The rows of a group lie close to one hidden flat surface of 9 dimensions, which passes through zero. Surfaces can cross.
Some rows, each with its group after it:
[-47  26  -5 -48   5 -15  57  19  -1   2  27  29  14  37]  q137
[ 32 -10  24  27  11  58  11  33  -5  80  13   6  24 -92]  q997
[  5 100 -41  16 -36 -17  15  19   9  -4  -3 -66  24 -17]  q680
[ 28   5   7  54  51   7  -6  28   5  81 -42 -49  37  23]  q597
[-45 -42  15  24  38  -1 -11  23 -11  29 -48 -87  42  -1]  q843
[ -5  27 -31  29 -22  50   7  24  17  11  15  24 -15 -59]  q597
[-44   3 -17   7 -35 -10  22  37 -33  31 -24 -29  29  -5]  q680
[  7 -20 -38  14  -9   9 -23 -60 -29   4  17 -53  21 -79]  q702
[ 19  79  25  30  15  13 -10 -13  -8 -13 -32   2 -17  22]  q137
[ 46  -8  41 -12  56  11   1  31 -20 -53   7  -8 -75  34]  q702
[-65  -1   2 -44  22  50  41 -27 -17  24   6 -14   7 -26]  q680
[ 21  15  -7 -17  -3 -44 -18 -71 -40 -17 -25 -59   0  52]  q137
[  1  29  36 -35  42 -33  26 -52 -32 -27  17  52  -8  75]  q388
[ 22   9   3  32  -9  29  -9  71  32   1  -8   7 -24 -20]  q858
[  4 -42  56 -13  -4  -1 -31 -39 -29 -18  15  16  13 -55]  q680
[  9 -20  -5  30   9  19 -36 -32  24 -31  -5  95 -49  29]  q997
[ 37 -38  18 -22  45   1  -2 -44   8  61   3  -2  25  15]  q843
[-51 -49  -1  -4  35  41  30  48 -37   9   0 -33 -14 -31]  q843
[ 51 -11  47   5  39  -5 -19  18   3  11 -25 -56  -1  23]  q597
[  7 -17   5 -86 -57  -2  12 -12   7  -2 -20   2 -52  60]  q137
[-22  -2 -14 -24 -79  28   4  17  46  -8  18 100 -22 -30]  q597
[ 23 -31  44  23 -66  48 -27  37 -48  25 -54   2 -39 -58]  q436
[-44  44  10  46  24 -69 -12  10  -5 -41 -20 -10  62  47]  q597
[-61  -1   2  -5 -29  14  -6 -21 -28 -28   2 -15  28 -62]  q858
[  0   6  30 -21  25 -14  14  18  22  43 -20 -34  37  34]  q702
[-30  11  25  15 -46 -35 -11  50  33  16 -39   7  60  11]  q702
[ 25  12 -35 -36  50  13  58   0 -37  -2  50   6 -53  41]  q137
[-20  46 -18  53 -10 -23  14  46  -6 -21  25  62  24 -17]  q997
[-12   0 -13  74  40 -24 -21   7 -34  26 -27 -70  57 -13]  q597
[ 71   6  13 -50  12 -10  13 -75   3  11  58  60 -11   6]  q843
[ -3 -65 -10 -62  20 -30  39  -9   5  17  61  42  15  21]  q843
[ 87 -36 -21   6 -24  12 -12  26  12  28  20   7 -41 -29]  q702
[ 75 -22  30  -1  -4 -11   7 -19 -55  66  22  -8  34 -52]  q858
[ 14 -28  79 -35  56  20   9  -7  -6  37   1   1  14   1]  q597
[ 12  49 -15  51  14 -22 -35 -61  42  12 -19  30  38  35]  q137
[ -6  22 -32   0 -57 -31  13  30 -10 -15  18 -20  21 -41]  q680
[-43  48  31 -19  24   8  35  -3   4  34   2   5  53  10]  q858
[ 21 -10  21  35 -10  26 -17  45 -24  -5 -30 -14 -35 -26]  q436
[-65 -33 -19 -75  16 -39  46  13  -6 -62  66  -9   8   7]  q436
[ 18  19  38 -36  36   8  18   6 -29 -35  17 -42 -35   1]  q997
[ 69  14  23 -14   3  -8  -1 -21   4  52  10 -40  27 -21]  q680
[  1  -5   1  70  36   3 -36 -16 -25 -26 -34  33 -27  26]  q997
[ 19  -5  28  16  63 -33  -6   7  38  55 -43 -24  46  86]  q858
[-36  -8   4   6   0   0  16  66  27 -37  19  77 -23  16]  q436
[-66 -36 -33  24 -23   6 -13 -18 -47   1 -23 -54  29 -58]  q436
[ 14  88 -15  -6 -19 -24   8 -30  21  -1   4   9  24  27]  q680
[-53 -22  -4 -16  29 -27  17  32  37 -49  48  30  30  -1]  q702
[ 22  30  -5  14 -40 -21 -12 -25 -77  -1 -22 -69   4 -18]  q680
[  9 -25 -22  52  55  25  -6  -2  -6  16  39  -2  19 -74]  q137
[ 34  29  28 -30  30  -1  56  42 -20  50  14  -4  10  26]  q858
[-22 -46 -44 -27  -8  -4  -9 -72 -60 -58  13   4 -56  10]  q702
[-37  25 -19  18 -36 -23  -8  14  29 -24   4  13  39 -21]  q388
[ -3  17  -5  -1  12  65   7   0  34  29  -6   8 -16 -22]  q858
[  1 -70 -17 -36 -30 -13   5  29 -12  23 -21 -17 -25  39]  q137
[ 54  -8  23  21   0  45  -7  26  12  61   7 -12  10 -70]  q997
[-14   8 -16   5 -33 -52 -11 -20  55  58 -30  10  80  36]  q680
[  3  64 -31  70  -1 -16 -37 -27  -3 -40 -16 -26  16 -16]  q436
[ -32 -107  -18  -15   10   12  -12  -29   -2   15    0   57  -26   21]  q997
[ 61 -57   1 -20   6  -5 -27  -5  -6   5  -1 -76 -25 -12]  q997
[ 38 -58  51 -39   8 -59 -26 -56 -45 -25  -5 -15  -3  40]  q597
[ 28 -51 -57 -18  21   1 -41 -52  91   4  17 -29   4  11]  q680
[ 22 -24  17  -9   0  33  -7  14 -22  11 -22 -69 -21 -32]  q597
[  6  51 -61  30 -57 -60 -42 -44  19 -51 -19 -14  10  39]  q680
[  44 -107  -15   -8   15  -12  -31   -5  -18   13    3  -59  -11  -18]  q843
[ 15  36   8   5   4 -29 -25 -69   1   4 -30 -25  27  38]  q137
[ 38 -32 -31  22 -28   9 -21 -80 -40  43  -2  55 -12 -13]  q858
[ -7  11 -21  95  40  12 -35   2  29   7  -1  30  32 -23]  q702
[-50  15 -32 -26 -56  31  38  -7  -5  10  20  81 -14 -14]  q843
[-47 -17 -15 -22  10 -61   4 -13  11 -33  30 -45  67  -5]  q436
[  8 -33  -1 -47 -23 -11   9 -17   3  17  19  16  -3   7]  q436
[-21  58  23  18  47   7  34  33  59  21  43  51  64 -20]  q388
[-34  22  12  -2  -8 -12   9 -11   0  37 -52  12  24  70]  q388
[  3  32   7  19  -5 -22  -6 -33  -3  -7  48   2  61 -75]  q388
[-29 -15 -69 -36 -23 -31  17 -11  29  -7   2   3  -7  77]  q843
[-32  13  18  13  87 -27  20   6  32 -15  36  43  49  33]  q597
[-30 -10  12  53 -30 -16 -12  62 -17  14 -47  15  18   4]  q858
[ 41 -20  -6  -1 -65  13  -4  36 -22 -23  30  38 -49 -66]  q843
[-33  -6 -32  -8  11 -19   3 -42  18  -4  39 -27  56 -33]  q702
[ -4  55   8  64  20  21 -31 -21  21 -20  -7  17  25 -35]  q436
[  6  68  -3 -77  12   6  64   1  36  -6  58  46 -16  38]  q702
[  3  15 -26  37   6  41 -13 -39 -67 -15 -18 -21 -52 -19]  q137
[-69  29  -9 -28 -19 -17  46  63  -6 -55  29  28  -3  14]  q843
[ -4 -23 -50 -14 -24  42  16  -2   7  40  30 -21   6 -73]  q388
[-42 -70 -45 -26 -42 -33 -16   5  20 -11 -16 -30  11  14]  q388
[-13  50  50  37   6  48  -6  54  12 -11 -13 -15   3 -66]  q597
[ 17  46 -16  16  16   9  53  35  -4  52  44  38  27 -21]  q997
[-41 -42 -26 -32   7  39   6   8  35  -8   0 -49 -21 -18]  q858
[ 31   6   1  26 -13 -41 -22  -1   7 -21 -20  64 -22  70]  q388
[ 48  12 -46  65  -8  17 -53 -65  -4  18 -28 -22  -5 -21]  q436
[ -1  29  48  18 -10 -11 -38  24  -4 -99   0  -2 -27 -26]  q997
[-40  21  11  26 -22  59  20 -11 -36 112 -73  15  21   1]  q702
[-53 -20  22  23  12  13   3   4 -24  57 -58 -16  35  19]  q858
[ 11  -4   4   0  10  36  16 -27 -39  29  38   3   7 -75]  q388
[ -6 -72 -10 -27  78  33  17 -16  -1  15  46 -36  -4 -33]  q436
[-56 -19 -20 -10 -37 -53  -7  -1  31 -13 -17   6  43  37]  q388
[-62  13 -11  28   6  46  11 -36 -18  64 -52   5  24   1]  q137
[ 48 -29 -12  -1 -13 -22 -19 -59 -56  -5   4  38 -30  26]  q388
[-21 -95  -7  21  36 -27 -32 -12   4   9 -15 -30  38  -1]  q843
[-55 -67   3 -16  33 -24  33  42 -35  -2  19   6  15  14]  q997

New rows. What belongs after each?
[ 23  -9  21  -7 108  -1   5 -45  -7 -13  33 -12  -8  34]  q843
[ 27  85   0 -12  29  50  42  22  -3   6  -9 -14 -57  36]  q843
[-25 -88  -2   4 -19  22 -21  44 -14  45 -57 -80  -2 -20]  q388
[ 48 -66  49  -7  90  -8  -6  14  -9  -7  36  -7 -10   8]  q388
[-36  27  47  40   5 -29 -10   4 -16 -23   9  35  62 -43]  q388
[ 10 -63  16 -75 -47 -13   6  30  11   5  -6 -19 -23  20]  q137
[ 19 -26 -19 -19 -36 -26  -7  11  22  15  13   5   9   6]  q702
[  2  16  30   3  24   7   0 -46 -60 -17  15  -5   7 -36]  q597
[ 11 -39 -11  16  15  60   1  -7 -23  77 -32  -7 -30 -10]  q436
[-37 -75  77   9  18  48 -27  32  16   9 -24  39   0 -37]  q997
[ 27  81 -54  27  33  26  18 -31 -47 -26  24 -49 -44 -19]  q597
[ 34   8  50 -11  -4  23 -17  14  10 -19  16 -27  -5 -67]  q137
[  0 -13 -22 -18  65 -46  20  -2  61  29  25 -12  54  65]  q436
[-16  26  26 -43  50 -14  66  48 -33 -17  42 -22   3  23]  q997
[  2 -41 -41   2  -2  24  -5   2 -18 -13   5 -14 -43  -9]  q843
[-40  53  30 -44 -43  20  33  43  14 -33   7  47 -25   2]  q137
[ -1 -37 -35   3  20 -44 -13 -13  54  38 -26  -6  31  87]  q843
[ 50   9  68 -35  40   2   8  25  30  14  30 -35  26 -28]  q137
[-21 -71  52  -6  48 -26  -9  38 -23 -70  14   3 -15   7]  q388
[-43  44 -27 -45 -23 -26  39  19 -12 -88  38  -4 -30  23]  q843
[ 28 -19 -33  29 -22   2 -55 -94   7  -5  -8  25  -8 -22]  q843
[-48  36 -33  40 -53  21   4 -17   5  47 -24  65  30 -20]  q702
[-14 -21  14 -21  20 -65  -7  -1  25 -41  36 -43  59  -9]  q436
[-12 -56  37  13  11  -9 -39   0 -16 -46 -36 -30 -17   6]  q997
[-43  57  -7   1  39  11  57  19   4  30   8  42  25  51]  q137
[  9   0  50 -48  18  -4  28 -12 -59   4  38 -75  36 -70]  q858
[-84 -19  -5 -23   8  41  42  63  16 -15  12  31 -14  -9]  q388
[ 67  33  20  12  40  16   3 -51 -27  28  41 -15  22 -62]  q388
[ -5  45  -7 -18  11 -22   0 -78 -12 -41  36  -4  25 -12]  q137
[-49 -27 -38  43   7  42  -8 -19  14  17   5 105  -4 -12]  q843
[ 34  14 -11  -2 -32 -15   6  17 -37  -3  14 -53  -2 -42]  q680
[ 37  -4  48 -48  -3  63 -17 -43  27  -8  -7  -9 -52 -21]  q997
[-30 -26 -29 -32   6  17  -1 -64   5  22  -6 -43  11  -1]  q680
[-38 -42 -65 -15 -26 -46   8  11   9 -27  16  19   0  42]  q436
[ 20  15 -11   7 -17   8   5   6  -3  14 -43  57 -68  95]  q388
[ 17   2 -15  24  42  33  -4  -1 -13 -35   8   6 -57  -2]  q843
[ 34   1 -15 -55  26   3  35   0 -21 -46  60   0 -67  15]  q843
[-40  -9  29 -21 -25   7 -12  -5  26 -10 -22  -2  10  -6]  q997
[-53   7 -26  -4 -46 -57   9  -7 -22 -64   6  47   7  34]  q858
[-59 -13  -4  18 -42 -34 -24  14  24 -41 -16  36  31   4]  q997
[  5  43  -6 -15  33  46  45 -49 -21  39  43  65  -9 -14]  q597
[ -7  30 -30  -1  23  29   8   7  37 -26  14 -26 -27  -6]  q680
[ -8 -62 -15   1 -35   6  -4 -43 -80  14   8  53 -23 -28]  q388
[  0 -11  10 -17 -85 -11 -31  33  20 -49 -20   1 -33 -11]  q597
[-13  17  43   0 -42  -8  -1  34  -1  44 -61 -20  30  16]  q702
[-38  23  -2  22  57  -1  -3 -20   8 -22 -14 -13  10  31]  q843
[-30   9  41 -20 -43  -6 -23  16  55 -26 -21  15  21  -2]  q997
[ 52 -29   0 -26 -29   2   9  46  24  17  57   0   6 -69]  q997
[-54 -14  -1 -71 -30 -12   8 -24  40  -4 -16  -8  11  41]  q997
[-83 -19 -49  -6 -15  28  27 -22 -39  35 -17 -19  14 -14]  q436
[ -3  34  15  -9  -3  16  22  -4 -45  35 -14 -56  16 -22]  q680
[-24 -29 -50 -20 -64 -36 -18   5  20 -65  16  17 -22   3]  q597
[-10  42  -8  19  -9 -20  11  36  24 -12 -15  30   3  49]  q436
[ 22  -5 -20 -39 -27 -19  33 -28 -51  25  19  16 -21  29]  q680
[ 14 -42   2  31  44  57  -5 -21 -28  42  16 -37  15 -91]  q137
[-10  24  29 -87 -25  31  10 -47  59  42 -42 -41   5  30]  q997
[68 -2 26  3 27 13 12 50 52 67 12 12 13  3]  q997
[-75 -37 -46  44  -3  28   5 -10 -53  16 -10   1  17 -52]  q137
[-65 -17  15  26  32   5  24  30 -81  -1  -6 -35  31 -40]  q997
[-16 -59 -54   8  41  12  36  32 -52  25  37  -3 -15 -14]  q137
[ 34  22  -4 -15 -27 -41   3  41  75  31   2  -2  41  29]  q997
[ 35   0 -59  18 -35  -1 -21 -18  58  55 -41  27 -10  68]  q843
[ -1  85  35  20  28  54  45  -5 -28  35  19  75   2 -22]  q388
[  4  -1  17   5  10 -18 -24 -38  86  59 -15   1  83   9]  q680
[  6   6 -65 -26 -30  17  22  21  44   6  -4  51 -67  67]  q388
[ 31 -53   1   9   2  19 -30 -14 -30 -21  30 -49 -15 -98]  q137
[-11 -54  22 -35  -7 -19   0  11  13  50 -26 -40  40  18]  q137
[-50  10  20 -31 -12 -26   3 -37  49  39 -20   9  73  26]  q137
[  3 -27 -52 -39  18  34  13 -38   4  20  11 -75 -20 -12]  q680
[ 33 -14 -54  12 -69   0  -5  14  19  10   8  78 -35   3]  q702
[ 43  66 -21  51 -38 -20 -41  15  45 -40  -5 -10   2 -16]  q388
[-30   1  -3  15 -32  45  -6  30  43   6   8  19  16 -80]  q858
[-15 -65  59 -16  52  -3  -3  51  23  -1 -16   8  -4  44]  q997
[-54 -37  -6  22   6   9  -6  23  -7  19 -33 -40  24 -13]  q843
[  6 -22  -3 -16 -18 -29 -30 -60  36 -18  33   4  38 -37]  q137
[-77 -18 -65  30   5  22  17   3 -21  27 -27  -5   3  13]  q436
[ 30 -14 -67  36  34 -13   6 -36 -67  11  17  -4 -30  23]  q997
[-50 -59 -10  36   6 -63 -37   5  58  10 -18  33  84  40]  q843
[ 61  52   7 -25 -42 -11   7 -11  10  -6  29  48 -21   5]  q843
[  5 -10 -25 -41  41  37  32 -14  18  21  22   9 -38  31]  q680
[ 48  77 -13 -16   0 -11   6 -30  45  28 -19   8  -6  85]  q843
[-40 -16 -41  -1   3   2  18 -17  23  45  -2  27  22  36]  q436
[ 29 -18  -6  -8  12  28  -8 -31  14 -18  24  71 -59  10]  q997
[-107  -36  -34   25  -12   10   -8  -32  -10  -11  -10   35   26  -26]  q843
[-32 -74  33  22  18  -9  -2  10 -48   5  24  34  37 -61]  q388
[-32 -40  22  37  81  31   1   9   5  35   3  36  25  -2]  q843
[ -4 -41  42 -20  63 -32   2  -1 -14 -53  33  21  -2  24]  q388
[-14 -19  -2 -16 -11  37  -6 -23 -31 -20  11 -38 -21 -69]  q858
[  5  61  32  -3  20  40  -3 -30  -4   5 -30 -27 -15   3]  q997
[ 34 -36 -44   1  -9 -30 -27 -50  -5 -23  22  -4 -18   9]  q137
[ -5  58  19   8  30  -1  -4 -57  -6 -50  27  40  -1   0]  q843
[  7 -17  24   3 -34 -36  -6  12  -2  37  -1  10  58 -29]  q680
[-24   7 -12  18  25 -53  -6 -36  -9  26 -28 -33  58  52]  q137
[ 15   0 -47 -34  47 -19  28 -38  22  14  28 -12  -5  61]  q436
[ 56  20   7  74  -3  11 -34  20  -3  32 -22 -22  19 -52]  q997
[-46  33 -34  -4  14   4   6 -70 -29 -42  14  25 -15  18]  q702
[-37  30 -33  24 -25 -38 -24 -42  -1 -77  20  20  14 -10]  q702
[ 20   8  -3  12  -3 -31  -6 -77 -24  37  -2  56  30  36]  q858
[ 32 -20 -26   9 -28 -11 -36 -59  32  50 -27  10  21  27]  q843
[ -5 -24  10   9  28  -8  13  32  34  25  16  49  24  14]  q388
[-59 -15 -31  32   2  20  22  43  -7  38 -36  14   1  31]  q436
[ 37  36  19   6  52  24  13 -15  -5  54 -36 -48  -7  36]  q997
[  5  31 -15  19  -1  53 -10 -52 -11   6   1  36 -32 -33]  q436
[-52 -42 -65  31 -37 -34 -24 -11  41  -6 -15  51  17  34]  q843
[ 24 -46  25 -35  64   4  10  29   6 -24  -1 -32 -54  56]  q388
[ 12 -20  -9 -30  17  14  10  78  62 -33  22 -50 -30  -8]  q858
[ 24  32 -14  20  73  55  18   2   4 -16  15  35 -68  29]  q843
[  7 -58 -53 -23 -30 -23 -12 -42   8  61 -25 -52  19  24]  q997
[ 28  44  40 -31 -31 -39   4  19 -10 -30  18 -28  13 -12]  q843
[-18 -35 -13  28 -50 -37 -28  20 -12 -39 -26  66 -31  45]  q388
[-28 -29   3   7  62  43  32  53 -18  57 -31 -51   2  21]  q436
[ 71  79  -9  26 -16 -18 -28  -2  42 -35  -6  23 -31  45]  q843
[-50  -9  -7  23  18 -21 -25 -35 -27 -71  11 -28  16 -29]  q702
[-38  79  36   3  23  41  13  -2  12 -43  17   9   3 -48]  q680
[-64  17  19 -26  16  16  29  24   2 -42   1   3  -7   9]  q388
[-21 -75 -59  32 -24 -56 -19  28 -16  -3 -21 -10  10  44]  q137
[ 15 -13 -54   3 -66 -26 -41 -30   3 -40   4 -61   1 -50]  q388
[ 61  32  50  29  29  33 -18  25  16  19 -28 -19 -26  -3]  q137
[-45  29  15 -42  58  19  45  -7  -3   3 -12 -44  -7  60]  q858
[ 74  28  10   9  23 -32  -7  36 -25 -40  20 -70 -21  -2]  q997
[-13  48  29  27   0 -41 -33 -45  49   8 -26   6  80   9]  q137
[ 81  51  36  14 -41  33  13  88   9  19  13  51 -42 -36]  q843
[ -3  -7  -2 -51   5  -1   7 -25  45  15 -26  -2  -6  75]  q997
[-38  11 -13 -43  -2   8  17  33  41 -35 -25 -22 -47  77]  q388
[ 50  27  30 -29   5  -6  19  -6  18  29  43  32  21 -12]  q680
[-60   4 -22   8 -10  21  24 -20 -24  15  20  23  28 -46]  q597
[-46   7  -1 -37   9 -24  21 -52   6  -2  17  19  41  27]  q843
[-53  23  25  -6   5  37   7 -29 -34 -16 -19  -7  -5 -24]  q997
[-37  35  59  17 -21 -19  -6  16   0  10 -46  26  50  17]  q597
[ 86  75  17  40  20  24 -13  21  26  -4  26   1 -14 -43]  q702
[ 42   8  29 -52  19  27  34   8 -30 -12   4   8 -83  47]  q702
[-34  36   0 -18 -23  41   6  15  16 -65  33  -8 -16 -75]  q858
[ 18 -69  24 -13 -10 -24  -8  -5  11  57  -7  33  37  13]  q680
